There are 3 nested groupings, the coarsest first. Each group lies inside one group of the grouping before and may be the whole of it. The rows also spread widely along 9 directions, which tell nothing about the answers.
Some rows, each with its group in each grouping after it:
[-4,-7,28,9,-2,9,-2,-35,10,-13,-6,8,-2,-7,-8,-18,13,-11,9,-7,-10,-8,-9,-9,-1,-12] -> Kesuf j_981 sufus
[6,-6,-19,-9,-9,4,8,-1,-30,17,0,-1,15,29,18,18,-18,8,-8,16,5,10,-2,-1,-11,14] -> tepo j_368 zat
[7,18,-16,-27,0,10,18,5,14,-8,-11,16,24,49,14,13,-28,18,-16,58,-12,12,18,-9,-21,4] -> Kesuf j_981 zub
[0,4,14,-20,16,27,6,-6,9,16,10,0,12,-11,-31,-1,-1,1,-14,20,28,8,-8,16,1,15] -> feku j_903 sesa
[34,-4,-3,6,0,12,-3,8,8,7,34,-4,-18,-38,-18,3,-7,-1,13,-28,-2,-6,-5,13,-10,4] -> tepo j_35 Fazo
[-15,15,35,17,-7,-20,5,13,2,0,-13,21,-12,-5,17,-2,7,24,1,19,25,8,17,8,20,-17] -> feku j_226 Lopen
[5,-10,36,-11,-13,17,-14,-42,6,5,5,33,-4,-14,-11,-20,13,-27,18,9,1,-8,-24,-25,-19,-6] -> tepo j_368 Rida
[2,8,6,7,2,11,-3,-2,4,13,11,2,-1,-10,-14,6,1,9,-4,12,11,6,-4,5,3,0] -> feku j_903 dipir
[17,-1,-9,-4,-17,18,-8,-29,-4,2,4,10,4,-8,-10,-11,14,-3,10,-12,-19,-4,-14,-13,-9,-3] -> tepo j_958 Domoz
[-4,1,20,26,2,-4,10,-30,20,-28,-8,-10,-7,6,-1,-3,-2,6,-1,-9,-36,-5,-5,-10,4,-32] -> Kesuf j_427 Pugud
[5,11,6,-14,6,15,0,3,2,13,1,3,14,-4,-19,0,3,8,-2,11,20,7,-4,9,3,12] -> feku j_226 Vik
[-1,-5,-11,22,-10,-18,-5,24,-12,7,4,-11,-6,21,32,25,-21,-7,10,-14,-12,3,9,-11,-3,2] -> Kesuf j_427 kopip
[3,3,2,0,3,2,5,6,-8,10,1,-3,5,9,-3,8,-6,11,-4,5,7,7,1,10,5,6] -> feku j_422 didat
[15,-5,1,-14,-9,19,-3,-23,-6,9,10,11,10,2,-11,-5,5,-14,8,-6,-3,-4,-16,-10,-14,11] -> tepo j_767 baz
[3,-7,11,-6,6,10,2,-14,-8,5,2,-4,4,2,-12,2,-3,5,-3,-4,1,-1,-11,9,-4,2] -> feku j_226 Mibem
[7,-12,-35,-8,-9,4,13,-5,-13,5,3,-2,17,58,15,32,-40,7,-25,26,-25,14,2,-19,-28,-10] -> tepo j_958 lago
[12,6,19,-15,2,-5,15,15,15,-14,-3,10,-1,9,27,-8,-21,1,10,13,4,-8,13,4,-15,14] -> Kesuf j_427 buri
[-21,37,11,-14,-14,-19,25,15,5,-41,-42,14,20,31,47,-22,6,33,-5,21,-7,-1,19,4,31,4] -> feku j_903 vuf
[-2,-20,7,6,-8,0,6,-20,-9,3,4,0,4,10,2,6,-9,-3,-4,-3,-5,3,-10,-2,-6,-11] -> tepo j_35 Degal
[-2,4,-1,17,-9,11,-9,-14,14,1,5,0,1,-12,-27,5,15,-1,-2,-9,-10,12,-4,-11,12,-22] -> tepo j_958 foril
[-8,-15,2,14,3,0,-1,6,-14,3,4,-27,9,-10,-9,9,-4,-9,4,-42,12,8,-8,10,25,10] -> tepo j_368 zek
[20,8,0,-12,3,-9,25,2,-7,-12,6,0,-3,18,24,-2,-22,35,-2,13,-7,-10,15,17,-15,4] -> feku j_14 mut
[5,30,-4,-20,8,10,3,20,50,-28,-1,4,21,22,-13,7,-19,6,-14,29,-29,6,12,-13,-1,-15] -> feku j_226 Lopen
[-15,-1,14,4,-10,-8,2,0,-3,-7,-13,4,11,9,9,-3,2,-2,1,-3,5,10,0,-8,20,-1] -> tepo j_368 Rida
[1,21,-31,1,1,-3,-1,31,5,14,6,-15,16,30,0,33,-17,14,-11,18,-5,21,18,-3,7,5] -> feku j_14 mut
[14,6,-28,16,-8,4,-25,29,18,13,27,-2,-4,15,0,38,-28,-19,10,11,-24,9,7,-24,-25,-5] -> Kesuf j_981 zub
[7,14,34,-10,-2,11,-2,-13,11,-5,-7,23,-6,-22,-7,-26,19,5,14,2,9,-8,-6,8,1,3] -> feku j_226 Mibem
[21,13,-21,-9,-16,13,-7,5,-6,15,5,10,8,-7,-3,-2,9,3,9,-4,1,6,0,-4,0,16] -> tepo j_958 Domoz
[31,-14,-24,2,-3,5,18,-6,-21,6,22,-8,-8,10,2,17,-30,28,-13,0,-9,-2,2,14,-25,-2] -> tepo j_958 lago
[3,-17,4,3,5,10,10,-15,-4,4,9,-13,9,-8,-21,3,-5,1,-10,-14,4,6,-9,14,7,-3] -> tepo j_35 Degal
[5,17,-25,-42,-7,12,-2,35,-8,7,-6,-1,43,39,15,10,-17,-9,2,7,1,4,-1,-6,-1,39] -> feku j_226 Lopen
[18,6,-23,-3,-9,8,1,9,-7,15,12,4,2,5,-4,17,-7,13,-6,10,2,11,8,1,-10,2] -> tepo j_958 foril
[7,10,-5,2,2,2,7,9,27,-28,0,-8,10,-1,-14,0,-9,8,-5,-6,-23,5,5,-4,13,-10] -> tepo j_368 Rida
[15,17,-13,-7,-11,23,-10,-13,-4,5,10,2,5,-9,-12,-6,17,3,11,-3,-15,-8,-16,-5,-7,11] -> feku j_903 vuf
[8,-3,-8,-5,2,23,-11,-6,1,20,24,-8,4,2,-21,16,-10,-11,-2,0,-4,2,-16,-5,-17,8] -> feku j_903 vuf
[-4,-10,28,5,3,3,20,-26,9,-14,-6,4,0,-9,-10,-13,3,12,-10,-4,0,2,-2,13,14,-17] -> tepo j_35 Fazo
[43,-4,1,-16,3,33,0,-40,-8,22,32,16,-12,-13,-29,2,-5,18,1,24,-7,-15,-19,6,-48,-2] -> feku j_226 Lopen

New rows. What belongs after each?
[9,21,-14,-6,-21,1,-5,2,-27,8,-7,6,12,9,16,-1,16,13,18,-7,-7,-7,-6,-3,4,17] -> feku j_226 Lopen
[16,-5,-7,30,13,7,-2,-2,21,-14,20,-40,-7,-16,-27,15,-13,-6,5,-44,-34,-4,-8,3,2,-14] -> Kesuf j_427 Pugud
[4,2,9,-7,4,14,-4,1,10,-6,-2,-4,13,-7,-8,-12,6,-16,11,-17,4,-3,-4,2,7,18] -> Kesuf j_981 sufus
[-5,4,0,-3,-5,25,-20,-19,-2,17,10,-1,12,-7,-23,1,15,-25,8,-7,-4,-1,-28,-14,1,9] -> feku j_903 sesa
[29,10,-27,31,-15,-14,7,15,-30,23,20,1,-23,-9,12,23,-2,45,5,1,6,7,17,16,-4,-5] -> tepo j_767 baz
[-9,-17,-1,12,-7,1,-2,-20,-24,7,-6,-19,14,27,12,12,-5,-23,10,-28,-16,-2,-19,-14,-2,8] -> Kesuf j_427 Pugud
[12,28,-5,-18,-10,-9,11,29,-18,13,-8,22,7,19,32,5,-8,36,1,38,24,6,21,12,-4,17] -> feku j_226 Lopen
[-6,-4,16,-27,-4,4,16,-8,-33,23,-24,11,21,30,29,-7,-4,-6,5,14,36,5,-6,5,-6,39] -> Kesuf j_427 Pugud
[-7,-22,52,-30,3,15,-2,-37,13,-10,6,25,0,14,8,-18,-18,-31,0,17,1,-16,-22,-15,-35,-2] -> feku j_903 vuf
[36,-14,-8,6,-11,16,-15,-26,3,3,38,0,-16,-16,-17,2,-6,-19,19,-30,-34,-20,-22,-16,-33,-8] -> tepo j_767 baz
[-6,20,12,-12,-1,-6,16,0,9,-24,-22,16,10,28,20,-9,-5,19,-7,25,-12,1,12,-2,9,-7] -> feku j_422 didat
[28,15,11,-4,9,11,0,6,34,-5,15,4,-13,-19,-12,-2,-11,-2,10,5,-7,-5,5,2,-17,1] -> Kesuf j_427 Pugud
[-2,6,-33,-21,10,22,3,24,21,3,3,-27,49,27,-32,21,-16,-16,-20,-11,-6,24,-1,-5,19,20] -> tepo j_767 baz
[-9,17,4,14,-13,-21,0,29,-12,5,-2,8,-8,7,35,8,-3,13,7,9,9,2,13,4,14,2] -> feku j_903 sesa
[-3,-19,15,17,-2,-1,-4,-3,1,15,17,2,-12,-5,-11,16,-14,-6,-7,-4,14,12,1,-1,-5,-17] -> tepo j_958 foril
[24,11,-8,10,-10,19,-20,-14,5,16,26,10,-12,-14,-24,13,8,5,12,10,-22,-5,-12,-13,-24,-15] -> feku j_226 Lopen
[-17,-19,25,-7,-4,0,4,-36,-23,16,-7,7,9,32,13,3,-4,-9,-2,13,10,3,-12,-10,-9,2] -> feku j_14 mut
[20,-1,13,-2,5,18,-7,-3,6,9,19,4,-6,-21,-16,-4,-2,-8,16,-6,9,-3,-6,9,-15,14] -> Kesuf j_981 zub
[19,-28,-2,-12,8,13,2,0,-15,22,28,-8,3,1,-14,17,-32,-10,-2,-6,15,4,-12,6,-22,19] -> tepo j_368 Rida
[15,20,-11,23,-5,13,-9,-16,-10,24,16,-3,-9,-23,-25,7,30,24,11,-2,-2,5,-4,6,6,-2] -> feku j_14 mut
[-1,3,21,1,-10,-3,8,-23,9,-35,-14,7,5,-5,5,-26,10,4,9,-16,-22,-10,-7,-8,15,-12] -> tepo j_368 Rida
[16,8,-23,36,0,-3,-1,20,-9,7,19,-22,-10,-10,-5,23,-8,22,8,-18,-11,7,10,15,7,-1] -> Kesuf j_981 zub
[6,11,7,4,1,3,9,-6,0,12,-7,7,-1,6,3,6,-2,14,-2,23,11,10,6,1,-5,1] -> Kesuf j_427 Pugud
[-5,12,-12,15,-21,-5,-16,5,-18,9,-3,0,7,14,13,14,9,-3,13,-12,-17,1,-8,-19,9,-3] -> feku j_226 Lopen
[-16,9,12,29,2,-15,9,2,7,-11,-7,-7,-1,4,-3,13,-3,28,-12,6,-2,11,11,6,25,-30] -> feku j_226 Vik
[10,-2,23,-3,-5,2,10,-41,-9,-16,2,6,-7,-4,7,-22,10,11,13,-12,-18,-21,-11,4,-9,-6] -> feku j_14 mut
[3,12,4,-1,-1,-1,4,32,2,29,4,14,4,-3,-4,13,-4,11,-6,21,45,25,19,12,14,13] -> tepo j_767 baz
[1,6,4,-6,-3,5,-3,-2,5,-14,7,-3,5,3,7,-7,-7,-12,6,-11,-22,-14,-11,-6,-2,3] -> feku j_903 sesa
[8,-6,2,6,-4,-3,-12,1,-2,4,22,-8,-8,7,8,12,-13,-14,15,-17,-18,-9,-5,-11,-13,-1] -> feku j_14 mut
[18,8,9,-10,1,-14,13,27,23,-18,8,17,-9,6,20,1,-36,16,-3,23,0,1,23,2,-12,-5] -> tepo j_368 Rida
[7,14,11,-9,-7,10,-3,10,-28,38,6,18,-5,-21,4,-6,19,15,9,15,51,5,-1,21,0,34] -> feku j_903 vuf
[7,-5,14,-13,-5,21,-2,-37,-4,2,-4,13,9,1,-5,-19,12,-10,10,5,-1,-9,-14,-7,-15,10] -> Kesuf j_981 sufus
[-8,-7,-4,8,-12,3,-1,-9,-11,10,-2,-4,10,8,-5,11,3,-1,-6,-9,2,15,-2,-5,10,-6] -> tepo j_958 foril
[-25,-10,16,2,0,7,-9,5,-15,15,-2,-17,18,-1,-6,2,10,-23,4,-30,24,7,-17,5,26,22] -> feku j_903 vuf
[8,5,30,-15,19,16,11,-7,17,-9,0,0,3,-19,-25,-17,1,13,-3,-3,12,-4,-3,25,6,6] -> feku j_226 Mibem
[-12,21,10,26,-3,-13,-3,27,-6,8,-9,-2,-5,-11,2,5,18,17,4,-10,17,15,13,13,41,-1] -> feku j_422 didat
[-21,13,15,30,-2,-25,4,36,8,-7,-15,-15,0,-2,17,8,2,3,8,-18,14,13,19,8,37,2] -> Kesuf j_427 buri
[19,3,4,2,-16,-7,1,6,-33,39,10,31,-21,-5,27,11,-6,23,7,40,41,8,9,9,-23,13] -> tepo j_368 zat
[-3,12,30,25,15,-22,11,41,37,-19,1,-11,-16,-20,5,2,-14,14,2,-7,17,8,30,21,24,-9] -> Kesuf j_427 buri
[-20,13,6,34,-11,-25,9,-4,-6,-24,-21,-6,-2,22,20,5,7,27,-6,-5,-29,5,10,-4,31,-31] -> feku j_422 didat
[0,-5,-9,12,-9,-12,10,-10,7,-35,-3,-14,9,24,11,8,-21,6,-5,-13,-47,-4,0,-17,4,-23] -> tepo j_368 Rida
[21,6,15,-8,-3,2,-6,29,-15,35,9,17,-14,-20,18,-3,0,-7,24,2,48,1,7,14,-13,40] -> Kesuf j_427 kopip
[-3,1,-8,-15,-25,4,6,-17,-22,8,-17,23,14,37,25,0,-1,1,-3,24,-2,6,-4,-18,-11,3] -> tepo j_958 lago
[-5,10,11,-4,13,8,0,19,41,-27,9,-14,8,-5,-15,-1,-13,-7,-8,-12,-14,0,1,2,12,-5] -> feku j_903 vuf
[10,1,-10,18,-5,5,0,-10,-18,14,4,-11,-1,-2,-1,7,7,4,10,-14,-8,1,-8,-1,-3,6] -> Kesuf j_427 kopip
[-6,-19,10,-5,4,-13,25,9,-4,-12,-4,-7,12,23,18,6,-31,7,-16,0,6,6,8,16,5,-1] -> tepo j_35 Degal
[24,9,-2,-26,5,25,-1,-9,18,2,6,6,11,10,-8,-2,-12,-16,8,13,-13,-4,-10,-12,-30,14] -> Kesuf j_427 Pugud
[10,-13,7,-32,5,26,0,-26,-6,9,15,5,14,14,-7,-2,-16,-19,-2,12,-5,-11,-24,-5,-29,16] -> feku j_903 sesa
[10,3,6,-14,5,4,21,-5,1,-25,-8,-1,11,13,13,-13,-12,16,2,2,-9,-8,5,14,-1,11] -> Kesuf j_981 zub
[12,-2,7,10,5,8,-4,-1,10,2,12,-2,-7,-12,-10,2,-4,-1,4,-3,1,0,4,5,-7,-3] -> Kesuf j_981 sufus
[8,7,19,13,4,-5,8,8,6,-8,1,3,-10,-19,4,-11,4,16,8,-5,17,-2,14,20,9,3] -> Kesuf j_981 sufus
[5,4,8,0,-6,17,-4,-32,-3,-5,2,1,8,-3,-16,-8,15,2,7,-11,-22,-10,-20,-8,0,-9] -> feku j_226 Lopen
[42,17,-9,2,-6,-6,12,4,3,-3,13,13,-24,1,23,4,-20,27,13,20,-18,-13,13,3,-35,-3] -> Kesuf j_427 Pugud
[26,7,14,19,-6,-3,-14,4,10,6,31,15,-36,-28,-4,8,-7,11,15,3,-7,-11,3,0,-22,-21] -> feku j_226 Lopen
[-3,24,-3,11,-18,-5,-2,-11,-8,-3,-17,18,1,21,19,5,13,24,3,26,-22,3,4,-12,2,-16] -> feku j_226 Mibem
[0,11,13,-15,21,6,14,14,23,-4,4,-10,14,1,-16,0,-11,11,-11,7,17,11,12,19,15,9] -> feku j_14 mut
[-3,5,-5,28,-19,-15,-2,12,-10,7,1,6,-13,5,14,15,-2,13,0,-1,2,13,13,-4,12,-15] -> tepo j_958 lago
[7,-10,-17,16,-19,1,13,-34,-24,-3,0,0,-3,24,9,10,-5,24,-11,5,-28,0,-5,-9,-13,-23] -> tepo j_958 lago
[13,-2,1,-9,-3,9,9,-14,-3,-10,2,1,6,2,3,-6,-8,6,1,0,-9,-4,-8,2,-6,2] -> tepo j_368 zat
[-5,-17,-2,39,-29,-29,-6,-6,-32,4,6,0,-15,17,37,17,-6,0,13,-25,-18,-4,-1,-15,3,-18] -> tepo j_767 baz
[3,8,2,14,-2,4,-2,-5,-1,1,11,-7,-4,-9,-6,3,2,13,1,-6,-7,-2,-6,4,7,-3] -> feku j_903 dipir
[30,-3,-4,-27,5,26,8,-13,8,15,19,16,4,-3,-21,-2,-14,8,-10,28,12,7,-2,5,-29,7] -> tepo j_958 Domoz
[-10,10,15,-2,0,9,-6,-6,15,-7,0,2,8,-5,-10,-7,8,-11,1,-1,-6,-1,-10,-5,11,-3] -> feku j_903 sesa
[-24,-23,41,12,4,-22,9,3,10,-23,-7,-4,2,7,11,-2,-23,-13,-5,-18,8,4,2,-1,21,-16] -> tepo j_368 Rida
[0,2,-1,30,-15,-30,7,19,-23,19,0,10,-18,22,46,27,-19,22,6,27,9,9,21,-1,-14,-3] -> Kesuf j_427 buri
[-21,21,12,2,5,-15,13,38,22,-16,-27,4,17,19,20,0,-7,10,-9,18,20,21,31,9,31,4] -> Kesuf j_981 sufus
[-6,-5,-7,8,-17,-9,10,-7,-42,12,-12,3,6,21,26,11,-3,17,-2,7,13,10,2,0,4,6] -> tepo j_368 zek
[29,8,-14,-17,-1,3,17,7,-9,-1,4,-2,3,13,22,2,-21,16,10,8,-5,-12,6,10,-26,25] -> Kesuf j_427 buri
[-17,20,-16,4,-1,14,-3,-2,30,-7,-17,-14,34,27,-19,14,7,-13,-6,11,-28,20,-3,-28,13,-7] -> Kesuf j_427 buri
[1,-3,-8,23,-19,-15,-2,4,-16,9,5,4,-5,6,17,14,-2,8,4,-1,-7,6,5,-4,3,-11] -> tepo j_35 Degal
[-15,-3,4,-3,-17,-2,-7,7,-7,-2,-10,-1,18,10,9,-3,8,-22,7,-26,3,8,-4,-11,21,7] -> tepo j_958 foril
[10,10,6,-21,22,30,3,-4,43,-14,9,-11,20,-8,-47,0,-7,-2,-13,8,-10,5,-9,4,0,-5] -> feku j_226 Vik
[-8,7,29,-2,-3,10,4,-20,-11,11,-10,11,7,-12,-13,-15,27,13,3,3,23,2,-11,9,16,3] -> feku j_226 Lopen
[2,-2,13,33,-14,-10,4,-14,-6,-3,3,8,-24,-16,3,-3,10,20,0,-10,-3,2,5,3,11,-28] -> tepo j_958 lago
[22,30,0,-15,4,19,-8,24,15,24,10,21,-3,-20,-20,3,5,16,4,29,26,10,10,12,-7,18] -> feku j_226 Mibem
[-8,24,-17,38,-8,-7,5,17,-7,13,-12,-11,3,-22,-17,9,31,44,-7,-9,18,29,20,18,53,-11] -> tepo j_958 Domoz
[6,-5,-15,11,-30,-12,-12,14,-30,16,7,9,-7,14,35,12,-8,-12,17,-21,-3,-2,-2,-15,-8,8] -> tepo j_958 lago
[-1,9,3,8,-3,-4,-5,7,9,-2,2,0,1,5,1,10,-5,4,2,4,-8,3,1,-6,3,-10] -> feku j_226 Vik
[2,7,-4,-4,-6,21,-4,-22,-4,12,-5,-2,18,5,-12,-1,18,-11,12,0,-6,3,-16,-13,-5,15] -> Kesuf j_427 buri
[12,-1,-12,0,-6,7,13,-6,1,-15,2,-10,8,8,-4,0,-9,11,-6,-15,-19,0,-2,3,4,-6] -> tepo j_958 lago
[5,4,0,5,-4,7,-12,-2,-2,9,7,1,-1,4,-6,12,-3,-1,4,0,-12,0,-8,-6,-6,-3] -> feku j_226 Mibem
[-4,8,10,6,-7,2,8,6,-4,-6,-11,-2,4,-16,-3,-14,17,13,3,-25,17,7,4,15,33,5] -> tepo j_958 lago
[-19,-12,-10,18,12,14,0,-11,12,-18,-5,-54,32,12,-29,9,0,-27,-4,-59,-36,7,-21,-10,31,0] -> Kesuf j_427 kopip
[7,-10,-5,32,-3,1,-15,-3,6,-3,22,-17,-11,-4,-8,19,-11,-13,13,-23,-30,-2,-7,-11,-7,-16] -> Kesuf j_981 zub
[-7,2,4,13,4,-5,5,12,-9,7,-8,-18,8,5,4,10,-2,-3,5,-21,13,10,1,8,19,13] -> Kesuf j_427 Pugud
[2,16,-1,-6,-8,6,-9,9,-1,17,3,12,11,8,-2,11,2,4,3,17,7,7,1,-6,-3,4] -> feku j_226 Lopen
[9,-7,14,37,0,-19,0,21,10,0,19,-3,-30,-29,0,9,-12,18,-1,-17,10,8,19,15,14,-24] -> tepo j_958 Domoz
[1,13,20,-11,8,-3,5,29,3,3,5,7,0,-16,8,-10,-6,8,2,3,34,-1,9,25,13,23] -> feku j_903 sesa
[-3,-13,-4,-4,2,7,23,-37,-5,-25,-14,-11,22,43,9,-2,-17,9,-15,6,-34,-5,-6,-5,-10,-8] -> Kesuf j_981 sufus
[-7,2,12,12,14,9,7,-3,19,-1,8,-11,6,2,-30,16,-9,16,-20,11,1,14,3,7,10,-22] -> feku j_226 Lopen
[-37,-19,16,26,-9,6,-17,-10,-3,23,-4,-7,11,7,-21,20,9,-31,-9,-17,16,27,-13,-18,27,-15] -> tepo j_958 lago
[1,12,-3,-28,2,30,-3,-10,7,3,-5,-2,35,12,-26,-4,9,-10,-2,3,-5,4,-16,-6,4,15] -> feku j_226 Lopen
[-16,0,4,12,9,4,8,4,8,3,-10,-25,20,10,-13,12,-1,-1,-8,-6,9,17,1,4,21,4] -> Kesuf j_427 buri
